There are 8 hidden switches. A switch that is on adds its own fixed numbers to the row, and there is some noise. The rows also spread widely along 12 directions, which tell nothing about the answers.
(in the rows, 128 means zero)
Some rows, each with its switches (1 for on, 0 for off) after it:
[135 104  96 103 169 110 160  71  91 167 186 137 131 112  84 195 120 149
 113  97 176 169 135 140  89 136 173 126 187 123]
0 0 1 0 0 0 1 1
[106  83 146 103 145 125 163 155 127  91 134 102 169  91 109 139 153 135
 136 136 169 121 120 133  89 170 135 128 132 155]
1 0 0 0 1 0 1 1
[ 98 126 124 135 115 122 161  69 143 145 159 147 122 183 116 169  98 113
 127 121 177 145 163  89 101 134 152  91 116 146]
0 0 0 0 1 0 1 0
[121 141 153 107 128 122 177 107 147 125 168  64 192 189  81 133 172 118
 134  71 160  72 126 143  62 113 126 131 126 145]
0 1 0 1 0 0 1 1
[ 92 100 125 111 134 128 134  96 123 168 155  98 142 136  70 163 140 135
 113 115 129 138 136 132  70 141  97 129 111 125]
1 1 0 0 1 0 0 1
[152 155 122 195 170 119 151   4  92 124 151 144 108  90 101 189  70 123
 126 132 161 159 160  98  77 152 180 132 128 128]
0 0 1 1 1 1 1 0
[145 134 136  97 195 112 139 155 124 129 150  72 205 125  80  85 165 125
 109  78  74 118  83 138 152 153 102 141 134 148]
0 0 0 0 0 1 0 0
[116 113 107 138 163 122 135  61 106 161 173 138 130 146  98 182 112 157
  96 119 147 195 151 120  97 148 123  93 109 104]
1 1 1 0 1 1 1 1
[130 137 125 114 117 131 151  97 124 200 180 166 151 166 130 149 102 118
 122  95 205 138 124 162 110  92 145 114 163 102]
0 1 0 0 0 0 0 1
[162 115  99  86 147 114 187 110 109 156 182 125 180 160  96 148 124  94
 114  82 139 144 103 123 125 113 135 149 132 141]
1 1 1 0 1 0 1 1
[176 128 126 131 112 127 184 109 112 143 171 103 184 145 102 129 167 110
 134  76 206  79 114 169  43  92 160 170 172 127]
0 1 1 0 0 1 1 1
[132  99 119 126 122 141 173  90 107 167 168 122 188 135  67 158 100  97
 139 118 149 121 129  76  88 144 130 142  96 133]
1 1 0 0 1 1 0 1
[151 132 135 111 160 108 177 109 109 108 140 151 140 147 127 137  92 108
  91  80 154 121 125  99 151 122 148 116 166 167]
1 0 1 1 0 0 0 1
[133 143 130 131 180 107 127 109 123 166 150  92 152 110  99  97 149 105
 111 106  62 125  90 151 146 138  84 161 110 144]
0 1 0 0 1 0 1 1
[123 118 150 132 134 134 139  93 126 119 150 114 128 157 103 157 103 157
  96 114 174 147 158 110  74 155 115  75 139 134]
0 1 0 0 1 0 1 1
[142 109 102 111 176 106 150  87  91 188 172 127 141 102  72 150 122 116
 101  98 110 136 112 126 138 139 126 155 173 142]
0 1 0 0 0 0 1 1
[126 156 175 174 142 147 136  55 113 133 162 151 136 133 116 153  37 148
 112 117 198 147 164  90  93 148 152  56 133 120]
0 0 0 1 1 0 1 0
[130 149 144 125 157 114 165  81 135 160 161 147 157 173 123 133  91  95
 119  95 149 122 119 118 145 119 135 115 136 138]
1 1 0 0 1 0 1 1
[ 98  98 113 148 140 130 130  82 118 123 132  85 125  88  67 167 153 133
 134 155 113 159 146 118  52 175 112 148  86 137]
0 0 0 0 1 1 1 0
[142 126  96 159  98 148 110 121 102 164 141  99 109  77 101 120 146 109
 124 146 102 174 119 166  56 115  85 180  63 122]
0 0 1 0 1 0 0 0
[116 117 107 120 133 120 146 124 126 160 172 119 166 156 106 138 136 130
 115 119 128 147 137 106 124 144 119 112  83 134]
1 1 0 0 1 0 0 1
[ 83 104 142 139 143 117 132 122 130 133 111 133  95  68 133 125 155 117
 129 149 147 115 118 176 107 140 114 155 151 150]
0 0 0 0 0 0 1 1
[147 135 149 122 127 145 150 100 138 104 120 124 138 136 124 150 114 111
 129 121 183 177 118 175  64 121 117 130 135 105]
0 0 0 0 1 1 1 0
[131 100 108  96 192  86 166  60  97 186 189 144 153 172  78 160 127 136
  65  55 135 126 127 112 142 126 138 117 200 137]
1 1 1 0 1 1 1 1
[ 94 139 178 103 185 101 136  80 141 159 146 151 133 184 128 126 101 134
  72  70 151 106 122 144 160 124 103  80 183 134]
0 1 0 1 1 0 0 1
[156 106  85 110 161 124 125  99  76 203 163 148 129  55  86 157 104 118
 105 125 116 196 102 161 125 126 124 170 161 107]
0 0 0 0 1 0 0 0
[152 122 100 107 152 111 195  93 124 131 164 172 182 173 129 173  86  93
 129 119 173 156 132  68 164 147 174 113 118 143]
1 1 0 0 1 1 0 1

New rows. What belongs after each?
[116 124 117 127 127 148 130  90 108 189 192 112 149 148  76 158 101 145
 119 101 147 178 142 115  85 126 121  96 110 108]
0 0 0 0 0 0 1 1
[147 110  84 119 134 126 153 112 117 121 170  86 175 158  69 163 153 139
 109 120 119 184 148  99  86 157 121 120  76 129]
1 1 0 0 1 1 1 0
[110 118 116 128 115 116 147 111 130 149 160 130 124 151 116 146 159 147
 111 106 197 124 153 158  76 113 159 114 171 134]
0 0 0 0 0 0 1 0
[ 87 118 161 133 190 107 137  58 112 152 138 136 113 117  85 140  90 121
  76  98 102 110 124 117 140 148  94 114 152 157]
1 1 1 1 1 0 1 0
[139 105 105 121 175 114 150  89 104 111 131 126 119 124  85 149  94 106
  90 123  76 185 125  64 152 175 100 119 105 169]
0 0 1 0 1 1 1 0
[141 159 165 171 123 145 112 111 116 149 147 115 133 123 113  97 105 149
  99  95 174 105 143 147  74 119 129 102 167 130]
0 0 0 0 0 0 0 0
[115 107 109 152 127 118 133 100 105 196 175 131 130 143 103 117 164 140
  88  96 143 110 136 138 100 109 109 134 136 130]
0 1 1 0 0 1 1 1
[ 37  60 131  76 146 101 169  64 149 114  95 127  61 111  81 225 153 104
 139 147 162 138 136 162  62 156 122 159 180 161]
0 0 0 0 0 0 1 1
[116 144 136 113 186 104 146  46 134 140 140 101 135 147  71 173 111 110
 116  95 109 139 121 139  99 146 127 134 152 137]
1 1 0 0 1 0 0 0
[ 98 131 150  84 178  87 168  87 151  73 136  58 149 195  84 169 186 143
 104  65 133 103 138 138  69 139 133 115 145 163]
1 0 1 1 1 0 0 1
[128  35 127  83 122 134 192 158 109  90 116 149 154  89 108 159 117 110
 114 154 189 133 121  93 111 181 114 132 152 166]
0 1 0 0 1 1 1 1
[135 144 157 186 158 149 109  80 103 132 156 102 152 104  84 126  90 168
 103 118 141 159 156 104  75 165 122  82 111 116]
1 0 0 0 1 1 1 0
[108 112 132 150 176 114 127 109 105 117 159 127 123 113 105 139 118 184
  76 116 150 137 160 102 121 182 143  65 154 157]
1 1 1 0 0 0 1 0
[ 97 140 135 156 153 113 134  78 133 156 131 133 112 102 119 128 123  93
 129 134 113 127 121 149 120 130 126 156 119 145]
1 0 0 0 1 0 1 0
[ 66 110 173  95 204  94 148  80 141 158 125 124 144 101  90 142 130 106
 119 101 129  73  93 173 127 152 118 150 197 150]
1 1 0 0 1 0 0 0
[123 140 136 146 147 141 138  79 127 112 158  69 149 129  76 172 128 154
 142 127 149 153 151 125  41 169 133 103 102 127]
0 1 0 0 0 0 1 1
[ 61  97 168 121 195 116 130  73 130 135 128 121 116  83  83 161 103 140
 113 140 128 126 123 133 116 193 106 105 158 148]
0 1 0 0 1 0 1 0
[118 162 115 117 174 126 146  44 119 210 191 150 181 155  88 177  90 105
 141  90 139 183 114 147 134 101 154 130 111  79]
1 0 0 1 0 1 0 0
[187 141 106 168 114 133  98 164  93 120 129  93 108  96 111  77 152 151
  68 115 103 151 140 139  98 128  95 136 131 150]
0 0 0 0 0 0 0 0
[102 137 147 156 175 142 116  85 110  81 142  87 121  90  91 174  98 181
 125 144 130 187 161 100  72 200 124  70  72 133]
0 0 1 1 0 0 0 1
[ 91  79 125  72 191 111 184  99 123 114 148 124 156 107  79 181 100 103
 139 129 115 153 108  82 143 191 136 124 123 174]
0 0 1 0 1 0 1 0
[ 98 139 129 135 182 115 137  78 124 118 161  87 148 148  88 156 121 145
 114 122  83 153 142  75 124 184 105  89  48 154]
0 1 1 1 1 0 0 1
[ 65  92 154 133 138 128 137 138 136 110 126 126 147 112 124 119 147 134
 118 145 142 117 133 115 117 167  97 106  72 152]
0 0 1 1 1 1 0 0
[ 93 160 132 134 190  94 153  73 164 104 126 123 134 184 133 133 125  91
 130 120  83 146 122  92 170 163 125 108  68 166]
0 0 1 0 1 1 0 0
[ 93  83 122 118 177 109 123 130  98 169 184 124 160 100  91 133 145 185
  83 108 139 142 144 109 132 169 130  88 150 137]
1 0 0 0 1 0 1 1
[ 94 124 120 130 162 121 138  71 127 143 147  64 134 108  51 168 157 119
 141 123  86 138 125 142  64 156 108 161  97 139]
1 1 0 0 0 0 1 1
[106 106 102 132 122 149 127 117 106 171 175 114 173 129  73 156 133 149
 111 129 132 175 146 114  95 143 102 110  59 103]
1 1 0 1 0 1 0 0
[ 98 127 194 168 145 133 133  71 133 132 141 129 140 154 103 121  90 152
  93 101 189  78 158 102  82 156 120  67 166 142]
0 1 0 0 1 1 1 0
[106 118 110 163 115 110 116 105 119 184 127 130  79 105 127 102 168  97
  98 130  95 106 120 166 103 108  76 184 105 153]
0 1 1 0 1 0 0 1
[120  79 117 116 131 124 181  40  99 192 154 183 130 111  86 205  76  93
 133 125 211 118 136 110  83 133 162 155 191 125]
0 1 0 0 1 1 0 1
[167 149 141 146 126 147 147 124 117 123 132  73 158  92  80  97 123  83
 139 108 103 113  97 142  77 124 107 178 115 152]
0 0 0 0 0 0 1 0
[111  73 108  91 168 110 181 122 115 125 133 135 146  89 100 154 146  92
 137 130 126 135  98 119 139 157 130 170 137 165]
0 0 1 0 0 1 1 1
[147 154 112  89 183 100 143  95 130 160 167 112 166 165 100 149 136 124
 100  78 118 169 106 171 132 119 129 129 153 114]
1 1 0 0 1 0 0 0
[ 76 113 144 158 152 126 124  90 120 136 154 112 135 137 102 141 152 167
  96 114 145 128 156 130  86 147 103  91  93 126]
1 1 1 1 0 1 1 1
[104 110 137 136 172  96 156  56 121 120 136 112 133 130  87 172 155 140
 102 107 149 106 149 131  84 150 136 135 157 142]
1 1 0 1 1 1 1 1
[121 137 145 169 157 122 154  60 113 149 171 120 161 161  92 128  94 123
 114  90 131 109 148  60 107 145 138 100 107 149]
1 0 1 0 1 1 1 1
[101 138 123 176 140 116 140  45 127 160 171  80 156 160  61 149 151 131
 127 102 124  90 160  98  46 146 140 131  86 140]
1 1 1 0 1 1 0 0
[ 77 138 157 125 189  91 129  96 149  99 104 116 107 140 118 128 137 123
  91 115  86 123 132 124 156 159 101 111 120 170]
1 0 0 1 1 0 0 0
[106 113 170  93 155 138 158 134 144  91 119 115 156 138 107 130  89 105
 120 118 129 151 108 113 131 160  93  98 114 155]
1 0 0 0 1 0 1 0
[140 164  90 169 135 132 125  81 106 161 174 123 131 109 121 161 126 132
 129 135 127 191 140 150  91 119 135 140  53 101]
1 1 1 1 0 0 0 1
[ 60  59 124 101 185 114 164  99 110 193 186 143 191  92  74 160 118 124
 143 134 135 125 117  77 153 184 137 121 117 139]
0 0 0 0 1 1 1 1
[148 148  84 182 131 108 152  76 114 145 159 146 120 127 131 142 111  97
 126 148 116 146 155  77 140 143 157 142  74 158]
1 1 0 0 1 0 1 1
[ 56 121 163 130 156 101 180  58 153 135 163  91 168 166  78 148 150 105
 144 100 140  36 136  94  86 154 144 125 105 179]
0 1 1 1 1 0 1 0
[ 87 140 137 131 173 114 141  48 132 189 149 148 120 117 108 163 100  99
 141 121 139 127 116 150 126 136 134 140 147 127]
0 1 0 0 0 0 0 1
[184 156  92 179 163 101 148  57  91 147 166 117 140 102 105 138 151 119
 102 105 122 130 133 142  98 121 155 175 130 132]
0 1 1 1 1 1 1 0
[114  96 145  95 167 118 168 105 109 147 139 153 162 121  95 147 102 102
 110  95 146 118 110 113 151 130 126 136 164 141]
1 0 0 1 0 1 0 1
[142  96 122 160 130 118 143 112 103  70 125  83 137  93  81 153 166 171
  93 139 161 105 176  97  46 188 138 123 133 164]
0 1 0 1 1 1 0 0
[ 81  84 102  89 136 126 150  87 133 159 120 168  85 120 106 187  86  78
 117 165 110 207 116 122 149 150  80 136  97 140]
0 1 0 0 1 0 1 0
[ 80 130 168 137 159 122 150 107 155  95 118 127 131 111 148 133 113 110
 156 156 153 131 123 127 123 173 129 110  97 153]
0 0 0 0 1 0 1 1
[132 106 142  88 162 128 152 115 118 116 119 118 139 131  91 153 116 123
  99  93 146 158 112 148 104 133 106 129 175 129]
1 0 0 0 0 1 0 1
[133 128 110 135 170 111 150 113 104 138 163 110 154  87 100 127 148 119
 118 119 104 124 113 132 135 151 130 151 107 155]
0 1 1 1 0 0 1 0
[127 141 159 141 166 117 126  85 116 125 139 107 124 108 109 134 127 143
  99 102 140 133 130 157  92 137 116 124 152 129]
0 0 0 1 1 0 1 1
[139 125 124 169 115 138 130  72  96 157 145 121 116  98  86 147 131 132
 107 115 162 135 153 151  49 109 127 152 144 116]
0 0 0 1 0 1 1 0
[168 120 118 143 184 115 144  91  80 159 156 106 163  89  51 117 110 115
  89  93  81 117 114 100 135 154 119 155 161 154]
1 1 0 0 0 1 1 0
[142 121 116 128 155 118 150  92 110 158 161 126 158 141  82 143 118 130
 101  97 146 122 134 107 116 144 141 119 161 139]
0 1 0 0 0 1 0 0
[ 97 161 173 143 163 130 133  81 136 147 129 132 134 103 120 128  93 100
 138 117 138 116 110 161 120 129 122 131 129 128]
0 0 0 1 0 0 0 0
[ 95 119 103 128 129 114 142 121 118 175 198 111 174 165  91 140 165 158
 112  95 144 121 162  97 114 127 148 100  93 135]
1 0 0 1 0 0 0 1
[ 82  95 123 170 101 141 144  91 113 198 147 199 127  71 148 143 104  88
 145 174 186 118 127 141 111 123 126 159  79 118]
0 1 1 1 1 1 0 0
[141 137  98 163 139 126 127  99 115 157 148 151 131 104 141 141 122 116
 127 160 137 183 132 133 126 146 125 140  77 111]
0 1 0 0 1 1 0 1
[114 127 133 145 160 116 145  92 125 132 153 114 139 147 110 132 148 138
 109 106 143 121 134 127 106 147 121 113 126 143]
0 1 1 0 0 1 1 1
[135 105 110 120 147 116 163  96 109 147 141 112 141 117  78 147 148  98
 121 102 121 129 117 132 100 122 126 175 147 144]
1 0 0 0 0 1 1 1
[ 91  91 159 114 198 119 148  73 120 121 140 115 150 118  72 167  98 147
 108 122 133 139 133  90 117 201 108  89 145 143]
0 1 0 0 1 1 1 1
[ 77  83 137 146 124 109 153 149 137  69 124  87 128 110 114 121 194 152
 114 141 156  79 161 108  68 176 137 117 111 194]
1 0 1 0 1 0 1 0
[149 125 107 162 116 147 142 114  92 176 171 143 157  80 101 133  87 115
 137 145 159 133 135 104 106 147 151 135 109 133]
0 1 0 0 0 0 0 0
[110 123 132 154 105 132 155  79 137 151 137 144 134 149 119 143 122  99
 127 130 180 120 142 139  75 116 127 136 117 128]
1 1 0 0 1 1 1 0
[128  98 154 112 163 128 156  99 105 114 150 105 141 109  82 150 102 141
 107 103 152 129 127 106  81 163 122 110 159 154]
0 0 1 0 1 0 1 1
[120 110 132 107 173 104 168 150 129 120 165 135 192 141 141 118 160 148
 119 104 183 100 117 129 148 158 158 101 151 149]
0 1 1 0 0 1 0 1
[113  76 140  81 195 116 154 101 108 142 133 136 143  96  78 160 114 127
  94 108 137 144 101 138 138 169 104 129 199 138]
0 1 0 0 0 1 1 1
[107 118 144 137 123 144 153  82 123 162 163 117 146 129  95 148 105 105
 141 123 152 127 121 126  70 135 107 129  93 131]
0 1 1 0 1 0 1 1
[129  98 151 142 115 145 162 100 111 111 137  89 155 141  47 138 110 123
 108  95 152  89 152  68  53 150 122 116 147 168]
1 0 0 0 0 1 1 0
[114 103 121 135 152 135 133  81 104 160 155 100 149 100  58 166 128 138
 126 127 131 141 133 119  70 164 115 137 121 125]
0 1 0 0 0 1 0 1
[ 55 104 150  83 177 110 150  65 152 163 128 121 130 160  81 157 134  87
 119  94  99 146  96 161 116 121  77 144 123 131]
1 0 1 0 1 1 1 0
[110  57  99  89 162 110 181  88 107 135 141 119 147 113  53 192 128 102
 116 129 114 145 127  78 114 175 116 154 129 161]
1 1 0 0 1 1 1 1
[112 109 117 132 120 128 143 108 109 191 187  99 172 124  74 133 143 130
 132 108 140 104 135 106  76 133 133 140 109 136]
0 0 0 0 1 0 0 1
[178  90  74  66 104 119 183 166 107 153 154 153 159 151 113 131 122  74
 100 105 134 160 103 107 160 105 122 161 139 159]
0 0 0 0 1 0 0 0
[136  97 106  98 195 103 166  88 103 159 168 121 179  77  83 171 144 113
 143 119 137 151  98 145 119 156 159 174 159 121]
0 0 0 0 1 1 1 1
[159 143 107 165 156 112 166  40 105 135 169 109 148 149  84 164 123 117
 119  99 140 128 148  95  74 138 160 141 121 138]
1 1 1 0 1 1 1 1
